The first 8 rows are patterns. Each new row is the sum of 2 different patterns, raised or lowered, with some noise. Before adding, each is slid sideways (what falls off one end comes back at the other), maybe read backwards, and multiplied by a number that may be negative. Names go in the order of the patterns.
In the rows, 128 means zero.
Some rows, each with the names of its patterns after it:
[116 112 155 123 114 110 118 138 163 123 131 114 135 128 129 116 131  91
 126 152 108 135 154 138  91 136 161  92 127 125 132 107  98 142 132 133
  99 159 138 147 157 141 118 116] => Rebiv
[108  95 120 162 144 113 139 118 143 140 151 120 107 123 102 161 116 107
 117 104 146  91 124 100 112 119 101 150 112  96 117  98 123 140 111 104
 152 149  96 150  97 143 120  94] => Pefi
[119 108 113 163 146 138 137 153  93 119 113  92 106 121 134 119 153 144
 164 132 117  97 138 161 104  93 159 159 149 114 142 122  92  92 155  97
 156 150 160 100 153 157 110 160] => vosif
[120 115 146 152 106 120 156 113 155 152 145  93 107 146 164 139 122 133
 118 102 120 119 162 150 107 129 110 159 151 111 128 109 126 131 165 104
 163  98 122  99 127 136 161 112] => nodo
[159 147  91 101 102  94 155 139 124 150 118 103 148 102 139 109 139 162
 146 126 139 111 101  96 158 140 120 119 151 120 132 101 125  95 165 117
 105 135 163 125  97 140  94 164] => zis
[117 154 103 128 102 117 134 117 152 145 114  94 105 150 140 154 107 107
 142  94 139 131 154 155 129 159  93 115 131 162 103 126  94  96 107  99
 101 165 118 134 130 150 140 120] => vabub
[132 155 107 130 149 112 144 138 115  94 121 128  98 136 132 113 112 119
 115 128  96 147 124 154 144 164 158  96 138 149 139 123 128 152  96 112
  94 113 128 148 128 105  93  96] => marak
[129 162 149 107 110 108 134 102  95 121 158 132 101 152  95 100 147 127
  93 154 107 153 129 128 108 139 138 163 154 121 132 133 126 154 122 153
 100 115 129 136 159 140 161 124] => dit

New rows. What belongs after each?
[160 182 173 177 161 125 177 162 184 165 145 140 154 153 136 183 173 145
 135 180 167 142 164 150 209 132 149 179 166 138 166 191 141 168 180 165
 163 150 172 161 185 148 150 124] => Rebiv vabub
[123  92 108 133 103  97 106 124 131  87 135 134 145 120 135 133 127  79
 108 133 127  94 130  94 103 112 106 135 111 127 131  81 101 103 139 144
 125  89 105 127 115 126 126 100] => Rebiv vabub
[115 112  36  80 111 121  82 117  97  47  83  92 138  64 123 113  94  88
 103  89 138 129  74  44 110 116  99 150  67  95  56 138 127 107 104  72
  82 109  43 131 146 101 149 120] => zis vabub
[ 82  82 102 127 116  88 107  97  74  66 110 105  99 110  81  82 105  93
 122 102  78  82 125  82 101  62  72  90 123 109 126  86  96  76 105 110
 117  91  86  85  74 118  92 111] => Rebiv nodo
[159  89 123 137 161  99 117  91 111 117 114 168 114 135 132 104  98  99
 152 138 130 120 116 141 114 121 144 127 159 104 146 116 109 103 112 104
 124 102 130 129 132 136 154 113] => vabub marak
[156 130 149 182 139 131 136 132 155 138 190 171 161 180 163 170 143 150
 189 169 158 188 166 154 151 166 135 166 172 142 163 195 179 172 164 152
 162 170 192 170 179 133 154 175] => nodo marak
[178 172 183 185 158 167 159 153 145 162 180 151 136 142 151 179 160 195
 168 166 182 165 185 153 150 192 171 164 187 184 162 166 180 143 174 180
 153 173 185 199 171 173 157 171] => Pefi marak
[110 149 156 143 151 112 121 153 165 142 128 188 149 134 156 171 133 119
 149 167 132 141 153 131 155 136 141 128 179 142 173 119 136 156 143 186
 141  99 112 143 135 172 122 130] => Rebiv Pefi
[120 169 135 132 119 117 153 156 140 127 110 147 139 129 123 146 104 142
 160 106 149 159 148 109 140 176  93 141 133 143 117  91 155 138 144 109
 152 137 144 163 140 128 115 107] => Rebiv Pefi
[164 167 166 145 175 133 182 108 179 184 187 184 196 147 162 142 156 181
 174 113 164 142 153 162 147 190 141 155 165 150 170 132 164 170 178 129
 144 180 140 159 186 163 189 119] => nodo vabub
[128 115 108  95 126 121 146 144 143 131  85 110 155 120  99 110 124  99
  81  84  87 106 129 100 110  76  69 113 122  96 125 125  89 144 138  85
 100  93 125  85 103 108  84  97] => Pefi marak
[156 106  97 154 127 150 112 120 142 136 147 155 139 100 145  99 156 154
 149 129 123 103 155 157 156 126 133 136 145 115 155  96 103 124 162 152
 100 124 131 120 137 158 160 131] => Rebiv nodo
[143 145 177 146 200 142 151 123 154 151 201 152 155 161 188 187 130 175
 205 162 198 179 186 120 149 169 185 162 150 170 161 127 158 153 168 171
 155 174 142 198 181 140 180 152] => nodo marak
[ 64  91 107  95  75  91 118  62  67  74  84  95  77 127 104 107 106 106
 123  83  79 113  85  89 123  98 100  83 105  66 107 114  84 102 123 129
 102 102  72  88 118 130 119 114] => vabub marak
[136 134 162 169 162 151 140 165 164 156 148 152 144 140 159 130 146 159
 161 114 176 181 121 137 166 158 150 143 167 162 142 139 168 152 180 183
 175 136 130 139 150 185 145 147] => Rebiv vabub
[100 126 103 106  80  85  96 109  88  94 108 124 117 108 119  75  91  86
  98  80 110 118 114  85 102  94  98 124  91  87  90 111  85 121 121 100
  88 112  91  73  82 121 105  75] => vosif marak
[119  87 100 104 139  75 112 144 114  87  96 111  91 123 127  89 129 119
 116  95 125 102  96  63 110 102 133 128 124  72 132 129 109 128  92  74
  84 113  88 135 107 114  80 129] => Rebiv vosif
[141 124 131 186 167 122 162 165 174 164 173 144 173 170 125 132 173 171
 155 137 157 143 112 155 166 155 178 134 176 148 127 162 159 142 168 166
 161 191 147 120 139 174 141 165] => zis vabub
[190 162 163 152 143 153 188 166 150 155 160 173 176 147 162 153 154 157
 152 151 162 142 168 168 149 157 178 166 137 168 173 127 157 155 170 147
 141 162 171 155 154 180 161 181] => Rebiv dit
[189 195 158 157 174 180 202 190 134 200 166 166 200 173 191 140 177 187
 186 171 116 185 152 197 158 156 151 146 162 151 168 157 143 161 193 172
 204 185 143 187 128 188 143 136] => Pefi nodo
[115 145 112 126 131 128 119 126 107 118 127 108 107 126 130 136 110 132
 119 114 126 119 145 123 127 129  99 117 129 144 102 136 136 109 139 130
 115 114 121 136 127 103 102 123] => Rebiv nodo
[143 109 113 164 144 130 108 108  96 138 125 152 155 168 137 154 153 132
 127 117 133 122 137 168 141  92 156 128 127 158 118 126 122 153  94 167
 170 123 117 132 113 108 116 180] => vosif dit
[108  78 106  84  85  72 100 105 107 116  72  99 104  97 113  80 119  84
 102 101  99 117  84 113 107  98 120 101  77  94  97  80  71  97  77 118
  85  86 118  91  99 103  73  71] => Pefi dit
[ 88  93 139 132 136 109  96 151 129 132 127 119  82 160 105 162 144 143
 114 104 109 134 144 137  96 102 153 137  86 151 102 115 108 159 134 112
  96 112 119 133 145 155 128 134] => nodo zis
[130 129 192 141 148 104 116 153  96 111 103 152  98  80 136  96 115 108
 142 131 156 130 132 167 147 103 180 111 152 160 122 109  94 144 141 146
 143 117 123 176 178 174 128  99] => Pefi marak
[120 113 111  86 121 131 129 109 128  92 113 136 108 111  98 119  96 131
 121 133 108 123 102 116 112 132 130 103 129 117 120 132  96  99 102 131
 104 122 144 134 130 121 134 103] => Rebiv vosif
[ 67 103 132 131  95  81  56 121 108  68 128  74  83  81  92  95  69 138
  98  88  76 121 100 126 116 128 104 115  48  91  66  72  94  78  85  95
  76 111  77 132 111 109 110  74] => vabub marak
[121 150 155  66  66 100 124 142 118 142  85  61 108 136 127  89 100 166
 108 130  97  96  55 143  91 122 124 117  83 100  90 126 145  68 133  91
 160 164 139 135  59 114 140 119] => nodo marak
[171 150 183 143 178 103 117 157 142 118 140 126 196 156 185 142 142 143
 102  93 137 160 126 148 141 131 176 191 116 148 125 170 104 148 164  91
 199 173 166  85 186 108 133 161] => vosif vabub
[105 101 124 162 127 147 118 171 133 142 105 142 118 189 146 115 146 170
 135 128 145 125 151 155 154 113 135 125 130 158 148 155 168 118 107 143
 121 132 103 144 184 155 120 161] => zis dit
[210 189 147 216 161 157 182 128 181 145 133 164 132 154 126 123 143 125
 141 162 144 170 133 157 144 181 132 139 175 181 123 150  94 162 195 145
 103 121 167 108 209 116 118 145] => zis marak
[ 96  97 103 102 102 111  98  96  77 103 103  89 109 102 102  94 114 122
  83  92  97 106 100  90 115  93 102  88 110  97 104 123  95  82  88  85
  92 105 107  93  95  97 109 120] => Rebiv marak
[187 157 153 153 166 109 135 192 160 176 119 182 212 151 163 147 139 132
 175 174 193 124 170 116 147 151 183 161 107 181 151 173 193 153 161 146
 174 163 146 207 145 182 211 183] => Pefi vosif
[112 113 134 121  94 141  80 102 133 105 119 102 158 115 129 138 109 125
  99 130 138 124 131 132  85 123 108  79  68 111 110 125  82 106 136 123
 117 134  92 117 128  98 102  96] => Pefi marak
[161 103 165  94 129 134 121 125 134 126 174 130 137 177 121  88  96 159
 140 163 147  98 128 144 126  80 146 127 130 141 141 118 148 156 112  95
 149 169 133 137 146 101 121 134] => vosif zis
[185 177 183 112 141 141 148 137 120 192 125 141 132 163 137 152 142 153
 101 141 174 153 155 168 192 108 187 130 107 112 154 138 138 181 179 106
 114 167 144 124 109 171 175 188] => vosif marak
[157 129 119 145 157 162 107 196 158 148 169 165 167 119 155 162 155 173
 126 143 131 175 160 142 178 167 156 125 118 142 123 200 152 141 116 167
 163 201 192 178 198 155 125 164] => Rebiv vabub
[156  96  90  65 126  60 115 162 135  75 127 146 102 123 137 115 133 158
 133 107 123 157 118 137 101  63 116 110 104 124 124 121 159 149 114  91
 151 138  93 101 156 151 146 106] => vosif marak
[128 156 156 135 107 137 126 161 157 154 108 129 115 136 164 148 136 139
 130 111 155 127 132 121 158 171 162 138 162 149 130 109 157 163 127 153
 169 128 145 144 127 134 151 135] => zis dit
[190 118 150 181 190 119 137 124 100 128 105 170 137 183 154  95 149 147
 140 150 139 137 110 156 162 179 145 164 143 102 129 170 112 101 153 112
 157 123 178 142 148 163 166 125] => vosif vabub
[129 120 125 135 127 160 143 124 142 129 120 170 138 140 117 104 141 137
 146 134 148 125 151 174 145 118 110 121 145 119  97 115 159 124 123 150
  91 101 139 140  81 155  99 149] => Pefi dit
[ 88 144 146 136  75  97 102 101 121 143 108 142  73 105 125  97  97  96
  87 123  78 148 142 127 142 137  94 125  87 122 113 131  67 115  69  88
 116  87 134 102 132 138  68  93] => nodo vabub
[ 59 121 113  73  55 125  76 140  66  69 122 150  76 146  60  87  69 123
 120 105 113 126  93  49  77  92 117  45  53  72  93 115 115 116  76  90
  38  80 108 121  85  50  38  98] => nodo dit
[ 81 105  94  86 107  96 113 100  95  89  97 111  93  94  80  92  83 100
  72 106  83 116 102  83  84 108 102  75  88  91  84 115  92  99  78  77
 100  91 108  83  93  83  83 108] => Pefi nodo
[130  91 133 132 127 125 123 132  96 110  89 103 105 126 120 113  95  88
 127 143  95 108 122 112 122 124 120 109 105 126  91 114 109 117 100 103
 115 107 101 133 119 120 120 134] => vosif marak
[114 120 106 145 139 150 113 163 111 131 102 128 119 170 117 116 128 159
 144 105 133 131 141 163 155 124  98 107 126 166 144 126 146 121 105 138
 114 157 136 125 149 130 149 151] => nodo zis
[134 114 125  86 147 119 131 138 140 143 125  99 124 120 113 102  99 127
 128  92 125 127 146 131 107 125  92  91 123 149 130 108  99 104 136 125
 107 138  98 126 105 105 128  86] => zis vabub
[161 157 131 112 185 200 148 151 127 173 106 155 154 125 123 146 158 165
 103 143 144 143 142 177 135 153 138 147 134 181 151 137 106 110 161 162
 163 122  99 143 131 183 156 141] => nodo marak
[ 71 117 108  93 107  73  72 115  84 131  45  51  94  71  87  91  73  78
 117  49  98 116 119 110 100  62 114  77 112  61  55 128 107  78  91  45
  61  86 140 104  78  49  64  97] => nodo vabub
[151 141 106 118 146  80 143  82 126 118 144 107 104  74  98 124 116 106
 109 100 124  84 145 119 107 103 100 112  81 107 111  88  96 139 141 136
 114 128 138 128  89 118 130  86] => nodo dit
[142 181 106 161 166 143 167 149 119 118 179 158 164 139 144 126 144 149
 126 127 143 144 120 153 168 190 139 124 108 161 153 134 133 153 156 167
 140 164 124 117 121 179 127 181] => vosif nodo
[ 96 121  99  98  52 103 139  60 104 124  66  96 103  91  55 133  42  56
  77  83  78  83 133 100  55  57 112 129  46  80  81 118 125 125  99  91
  97  64  76 107  80  37  98  74] => Pefi vosif
[105 142 128 132 137 172 119 125 149  91 136 174 181 103 111 115 147 104
 176 165 137 157 169 154 151 125 118 132 136 143 174 141 153  90 159 170
 132 120 140 136 109 160 169 187] => vosif nodo
[ 82  90  61 104  91 130  63 119 137 146 102 109  90 134  72 114 141 141
  60 110  58  98  80  85 150  87 129 142  53  70  61  91 147 139 118  54
 122  71 111 153 107 104  71 142] => zis vabub
[153 111  99  85 107 130 116 166 144 159 125 165 117 119 100 142 115 153
 151  77 182 154 127 106 171  99  81 141 140  89 150 149 158  96 111 150
 139  96 142 139 155 130 142 116] => Rebiv vosif
[104  85 108  54  98 100  73  72 119  60  91 116  84  56  83 101  81  90
  83 114 120  98  82 117  91 119 104 105  79  59 123 100 106  82  91 101
  83 118 136 114  95  87  85  88] => vosif dit
[139 144 164 149 130 148 131 161 127 124 161 146 138 144 152 117 141 168
 151 153 151 130 135 150 133 134 114 145 133 137 142 132 124 142 160 147
 150 135 128 134 131 117 169 137] => Rebiv marak
[ 93 153  95 125 156  93  80  94 111  68  62 145 112 121 106 161 121  65
 126 110  99  53 127 115 100 101  64 130 140  84  64  90 116 129 122 132
 123  68 132 107  70  65 122  74] => Rebiv vosif
[183 146 149 150 181 175 136 193 169 164 156 142 167 126 179 161 152 132
 167 162 182 164 171 172 159 132 170 163 150 155 153 154 177 146 159 142
 163 165 164 165 139 133 160 164] => vabub marak
[146 129 123 118 144 107 117 120 120 119 128 106 130 135 122 113 165 104
 176 111 119 159 151  91 152 120 107 110 177 172 138 168 167 149 127  75
 126 142 121  97  99 103 109 139] => vabub dit
[188 146 166 133 162 185 161 154 166 150 147 149 131 160 138 160 137 165
 165 156 158 161 151 124 164 128 147 157 199 137 154 150 176 128 171 168
 103 171 158 134 148 105 146 143] => Rebiv nodo
[129  98  93 109 119  71  82 127  98 128  65 117 124  99 122 128  57  57
 134  85 107  77  97  94  94 114  98 141  42 101 104  87 110  84 140 109
 135  93 108 132  86 119 121  84] => Rebiv Pefi
[126 168 139 134 187 192 161 148 152 160 187 144 143 166 165 202 192 167
 127 128 152 186 180 146 181 136 151 158 136 193 172 122 181 159 205 205
 129 139 118 179 152 212 137 168] => nodo zis
[153 205 154 149 128 108 162 181 155 189 130 185 176 115 135 188 185 124
 135 115 159 160 145 171 131 124 168 136 190 117 147 145 174 195 161 132
 163 128 180 174 189 153 185 132] => Pefi nodo
[120 106 132 130  98 139 112 131  75  93 114 108  79 108  95  98  76 132
 117  74  76 109 125  95 131 128 100 135  90  73  98  92 121 103  94 110
  85 110  88 124  86 121  95 145] => nodo marak
[ 94  98  53 116  77 116  86 122  92  85  74 121 110  89  88 129  69  68
  73 132  95  82 130  75 123 120  87  80  87  83 104  54  93 133 125  91
  71  81 129 127  94 125  74  47] => Rebiv nodo
